All groups share one centre, and each spreads out both ways along 10 directions, with some noise.
Known rows, each followed by its group:
[-23  37   7 -14  15   7  26  -6  26 -23   5   3   9 -10  -4   4  21 -15
  -6  -8]  tez
[ -5   1   2 -14   6   0  18  15   6 -15 -18  -8  -4  17   3  -4   4  -1
   2  -5]  Lazi
[ 4  6 19  4 -5  1 -8  9  1  5  9 -1 -9  1  6  3  0  5  0 21]  Lazi
[  0   2  17  -9   3  -1  12 -24  18   7   3   8   5  -3   2 -18   3 -17
  -4 -12]  Kat
[ -3  -5  13  -1  -5  -1 -17   4  14  10   8   8 -11 -15  -6   0 -12  -2
  -1  27]  Lazi
[  9  21  12  14  16  -2  18 -15 -11  -9 -10  -9  29   1  -6  10   7  -3
 -15  -5]  tez
[  8   1  -4  19 -13  19 -20  -6  13  14 -28   7  20  -8 -27  -6  -7   4
   2  18]  tez
[  7  -5  20  -3  14  21  -1   4   3  15 -36  -1  21   5 -11 -15  -9   1
 -15  22]  Lazi
[  3  15 -19  -2  -4  23  -3  31  -9 -22 -10  -5  -9   7  -2  25  13   0
   6  28]  Kat
[ 19 -14  31  10  -8   5 -17  -6   3  -4  31   3   1 -10  19  -8 -17 -19
   1   0]  tez
[ -4  -7 -14  -6   3   0  12  21  -6 -36  -5   5  -1   7  11 -18   3  15
  13 -16]  mezef
[-10  11   0 -17   9 -12  23  22 -15  -2   8  -1   7   7  33  -4  11   3
 -10 -33]  Kat
[-12  35  24 -25   0  14  10  21  18  19  21  13   2  -7  38   0  25 -26
 -16   0]  Kat
[ -2   3   4  -9  -9   8   1  13   7  -3 -22  -9   0  15   9   7   3 -10
  -4   2]  Lazi
[ 12  14  14 -12  -4  15  15  23   2  -5  -9  12   2  11  15 -12  16  -2
   0  17]  Lazi
[-10   3  -5 -17 -10 -13  16   3  -7  -5  -9   2  -8  13   7   1   6   4
   0 -12]  mezef
[  8  -7  -7   4  -2  18  -3  -9  -7  -7 -11  -7  12   8   6  -1   5 -10
  -1 -12]  tez
[  1  10  22  -5  13  12   0  -4  -3  19   2  -2   9   1   2   3   3   0
 -14   5]  mezef
[  0  19  -2  24 -10 -19  -6  14   9  10  19  -5  -1   0 -41  27 -17  28
  25   1]  Kat
[  6 -11  -5   0  11  10  -8   0 -13  16 -22  -6  11  -1  -8   5  -9  -4
 -15  12]  Kat
[ -3   5  -6   0  -6  -7  -2  10 -11  -7  14   5 -10  -4  12   5   6  11
   4   5]  mezef
[ -8   8  -9   3 -19 -10  -2  11   7  -9  -5   1   5  -6   1   9  -3  -4
   0 -12]  Kat
[ 11 -17 -13  -8  23   5  19  20  -4 -41   8   5 -13  10 -13 -12 -11   8
  26   1]  tez
[ 15   0   6  18 -13  -8  -6   8 -10 -16   6   3  -3   0   7  -6   0  13
   8  17]  mezef
[ 4  6  3 -2 -5 -2  3 20 -1 -7  1  6 -5 -3 18 -1  7 -4 -5 18]  Lazi
[-15 -17   7  -6   5 -16  -7  -8  13   1   0 -19 -11   0 -11   7 -18  -1
   0 -10]  mezef
[ -6  -8 -20  15   5 -23 -26  29 -26  22  22 -12 -16 -11  -3  33 -15  25
  -4  13]  Kat
[-19  -8   5  -8   3   1  -8 -25  15  18   0 -14   0  -1 -21  12 -14  -7
   0 -23]  Lazi
[  2  -3 -18  27 -19 -21 -19  18  -3 -28  11 -12 -25  -4  -3  17  -4  20
  20  21]  Lazi
[-11  18  -6  -7  23 -15  24   4   7 -30   6   6   6 -15 -14   8  -2 -12
  -8  -1]  tez
[ -8   1  -6  -5 -27 -13  -6   7  17  21 -23   6  17  -9  17 -11   1 -19
 -17 -20]  Kat
[ -2  -1  10  -2   3   2 -13  34   5  17 -31 -14  -2   1  10   6  -1  -3
 -22  38]  Lazi
[ 16  -9   1  11  -1  14  -8   4   0 -22  22  -4 -13   8   7   0   0   3
  23   0]  tez
[ 10  -3 -14  -2  -4  -4   5   8 -12 -22   7  13  -9  -4   9  -3   3  -3
   6   9]  Lazi
[ -1   4  -4  -9 -16  -3   9   6  -6  -3 -17  10   5   6   4  -8   6   6
  -3  -2]  mezef
[ 10 -11   3  -1  -6  10   3 -10 -14 -12  14 -13  -9  22  28  -3  11  -3
  10 -28]  tez
[ 11  12  32   8  -7   0   1 -11   7   8   9   0   9   0   4  -2  -1  -5
  -4   6]  mezef
[ 14   6   6  14  -1 -22   9   2 -13 -33  17  12   7 -16  21 -13   4   0
  -3   3]  Lazi
[  4 -13  -8  16   0  -3 -16   8 -14  -2   2  -1 -10  -1   4 -12   0  29
   8  18]  Kat
[ 21  13  30   1  -7  16  13  10 -10  -4 -19   1  18  18  23 -13  11  -5
 -11  12]  mezef
[  5  14   5  -1  -8 -11  22 -11 -11  -6   4  17   8   5   0  -9   9   9
   4  -7]  mezef
[  6 -19  18  16  -1   3 -19 -33  -9 -27   1  -7   2 -11  -8  -2 -20  -1
  -5  21]  Kat
[ -6  -6  11  -3  10  11  -6 -10   8   3   3   0   1  -9  -6  -5  -8  -2
  -5   7]  tez
[ -1  -1 -27  -1   7   0  -6  -8  -9  10   3  -2  -5  -8  -6  27   4 -19
 -12   6]  mezef
[  0  -5   7   7   2   3 -13  -3   8  -6   5   1   7 -18   7  -5  -7 -15
  -8   4]  mezef
[  1  21  18  -9  -2   8  19  -8  19  -8  11   7  -3   4  -1  -1  12 -14
   6  -4]  Kat
[  1   4  10   3  -5  -2  -5  -1   2  14 -13   5  13  -8  -7  -2  -7   2
 -12  13]  tez
[  2   5  -4   5 -18  11  -8 -10   7   1  -5  -2   6   2   7  -1  10  -7
   4 -11]  tez

New rows. What belongs after each?
[-11   9  -1 -11   2   6   8  -3  15 -11   0   3   3  -7   3  -2   6 -15
  -3  -8]  tez
[  0  -1 -17  -5  -1   6  -2  18   8 -20  -5   7  -2 -10  -2   4  -4 -18
  -1   9]  tez
[ 13 -28 -10   2  -4  28 -25  10 -16  -4   1 -15 -21  15  18   5   0   3
  11  15]  tez
[ -7 -17  -5   6   8 -18 -14  16   4  -7 -25 -15  -2 -10  -2   3 -18  -2
 -16  22]  Lazi
[  9  12   0  11   7 -14   9   1  -4 -22   5   2  19 -19   3  15  -8 -31
 -21   0]  tez
[ -7  -2  18   7   6   2 -18  -8   2  17   3   4  18 -18  -2  -5 -16  -2
 -19   5]  Kat
[-10   1  -1   5  32   9  -6   8 -11  -1  33  -4 -13  -6  -1   2   1  28
  10   3]  mezef
[  8   9   2   1 -17  -4   2   3   5 -11  -2   0   2   0  16   5   9 -21
  -4   0]  mezef
[-12 -11  11 -10  -8 -21   0   6  -2  -7  -1 -10  -9   5  15  -2 -10   3
  -3  -8]  mezef
[ -3  13   6  12   2   1  -9   2  -3  -2  34  12  -4 -17   5   0   6  15
   8   9]  mezef
[  1  -4  -5   0  -9  -3  -3   4  -6 -15  -4   7   5 -10  13  -7  -1  -5
  -4  -1]  mezef
[  3 -14 -10  14 -37 -11 -31  41   0 -34 -32 -30 -21   8  20  26  -9 -10
  -3  37]  Lazi
[ -1   1  12   6 -14   5  -3 -15   7 -21 -15   5  15  -7   3 -19  -3  -4
  -1  -3]  Kat
[-14  10  13   5   7  14 -26  -9  19  37  12   4   1 -22 -21  11  -6   4
  -6  22]  mezef
[ 31  -9   4  -7 -21  32   1  -9 -27 -29  -3  21   6  11  15  -7   1 -19
   5  12]  Lazi
[ -8  21  -3  10 -19 -12  -4   5  18  -2  20   1  -9  -6   1   9  13   8
  14  -5]  Lazi
[ 20  19  11  18 -33  15 -10   4  21  -1 -10  11  27  -9   7  -4   5 -27
  -3   5]  tez
[ -1 -14  -8  -9   5  18  -1 -10 -12   8 -20  -8  -1  18  -1  -8   4  10
   1 -12]  tez
[ 10   7  11   7  29  14  21 -10  24 -29  10 -19   4  12  -9  -3   4 -16
  18 -24]  mezef
[ 17  -6   6   9  -8  19  -7   1  14 -17   9   7   4  -1  -2 -14  -7  -9
  20  -2]  tez
[ -8   7  14  -1   8 -11   4  11  10   2 -12  -6   7  -4   9  -7   0  -4
 -14   3]  Lazi
[ 19  -1   2  18 -16 -25  -1  10 -11  -7  13   5   1  -5   7   3 -14  -3
   2   3]  tez
[ -5  -9 -24  15   3 -12 -17  19   4  -3  -6 -12 -20  -1 -22  12  -8  25
  13  24]  Lazi
[ -2   0  -5  -2 -24 -14  -1  -5 -19   8  -7  25   4  -8   2  -9   0  16
  -8  11]  mezef
[  3  11  -3   4 -31 -24   3  -4 -16   5   6  19  -5  -1   2   2   6  16
   3  12]  mezef
[ 11 -14  -4   5  -7 -12 -10   9 -14   7 -11   2   6  -6   2   3 -14  -9
 -14  10]  tez
[ 14  -6  -7  21 -22   8 -32  -4  -2  -1  -5  18  12 -29  -1   2  -9 -13
 -11  32]  Lazi
[ 16   3 -13   6   3  18   8  21   6 -29 -16   7   5   6 -15  -6  -1   0
  16  12]  tez
[ -9   5  -3   3  -6 -12   2  10   7  13  -1   6  12  -6   0 -13  -1  12
   1 -19]  Kat
[ -8   1  -6  -2  15  17 -12  23  14 -10  14 -18 -11  -4  19  14   5 -17
  -2   0]  mezef
[  3  -1   7  -1  21   3   9   5 -28 -15  22   0   0   1  27  -6   6   8
  -5  -5]  mezef
[-11   3  -9  -6   4  -9  -2  14   5  -4  -2   4  -8 -11  -7   8  -4   0
  -6  17]  tez
[ 0 18 -4  4 -5 10 -7  2 10 17  4  1 -3 -3 -9 19 11 -4  2 17]  mezef
[-12  16  17 -18  -5  -4  13  20  17  -2  -4 -10  -8  11  24   2  11 -13
  -7  -6]  Lazi
[  1   0  18 -11   1   8  10   7   4  -7  11   1 -12  14  10 -14   5  11
  15  -4]  tez
[-15 -17  19 -10 -16 -42  -6   0 -21  12  -1 -12 -22  14   4   6 -21  28
  -5   3]  mezef
[ -2   9 -11   7   7 -14   7   4  -6 -16   5  -3  -2  -3  -9  12   0   5
   1   5]  tez
[-22  20  16  -5   1 -10  11 -32  18  -1  19   2   9 -12   3  -2  12 -11
  -5 -31]  tez
[-18   1   5  -7  25   2  -4 -10  -8  23  20   1  -6  -7 -15   6  -6  21
  -2   1]  mezef
[ -5  -7   9   4  -4  -4 -13   3  -3  -1   4   0  -1 -10   6  -3  -9   6
  -6   6]  mezef
[-11  -4 -21  -8  -2  18  -6  -4   3  -6  -7  -8 -11   7   2   6  14  -2
   8  -8]  tez
[  7   9  20   6   2  -2  15  10  11 -23 -17   4  15   2   0 -24   1   9
   4   5]  Lazi
[  1 -13  31 -13  -6  12 -22  -7  -1  18  13  -5 -15   4   7  14 -18 -13
  -6  22]  Lazi
[ -1  10  -7   9   0  15  -3  -5   7  16 -16  -5  12   8 -22   2   7  14
   8  -7]  Lazi
[ -8   3 -10 -16 -13  -4   8   0  23  -5 -24 -13  -4  12  -6  11   0 -27
  -1 -15]  mezef
[  0   0   8 -13  -8   8   2   5   9  -4  -3   8  -3   2   6  -2   1 -14
  -2   6]  Lazi
[-12   6 -31 -16 -30 -27   8  20 -25  -9  -1  16 -21   5  16   7  15  21
   4   1]  mezef
[-11  -6   6 -14  -9 -25   6  11  15 -37  -8   0   0 -15  29  -8  -7 -38
 -22  -5]  Lazi
[ 14  17  24  -8 -22  39  -2   2   7  11  -3  20   9   7   7  -8  11  -9
   4  17]  Lazi
[ -2   1  11  -2   2 -20   6 -25  -5  -2  22   0  -1 -11  10   8  -5 -22
 -12 -16]  mezef
[  1   3 -29  -7  -5  -3   8  12 -24  10 -20   0 -13  21 -14  18  11  23
   5  17]  mezef
[  7 -10   1  15   0  -6  -6 -14  -2 -16  -4   9  16 -18 -11 -13 -16  -1
  -3   6]  Lazi
[ 17   4 -16  14 -21   7  -3  21   8 -15  -7   6  -2   5  -6  -3   3   2
  19   8]  tez
[  6  13 -10  -1 -19  -8   0  43  26 -24   0  25  -5 -17  -5   0  -6 -16
  10  28]  tez
[  3   2   6 -12   2  16  -1   0  -6  20  -1   8   4   1   5   1   4  -8
 -10  11]  Lazi
[ 18  16  -1   7 -17  28  -3  18   4 -24 -13  -3 -14  17  -5  18  15   0
  17  43]  Kat
[-18   9 -17 -13 -34 -15   3   1  16   2 -14  15  -4  -5  -7  -1   6  -3
   2  -7]  mezef
[ 11   4   8  16 -13   2 -13  12 -20 -23  -4 -17  -6   9   3  28  -6   6
   1  30]  Kat
[ 13  12 -12  15 -16  10   0  26  10 -21  -8   2  -6  10  -5  -4  13  16
  26  16]  mezef
[-11   9  -1   8 -15 -14  -4  27 -13  -5 -11  -5  24  -4   9   0  -9  17
  -6 -23]  Kat
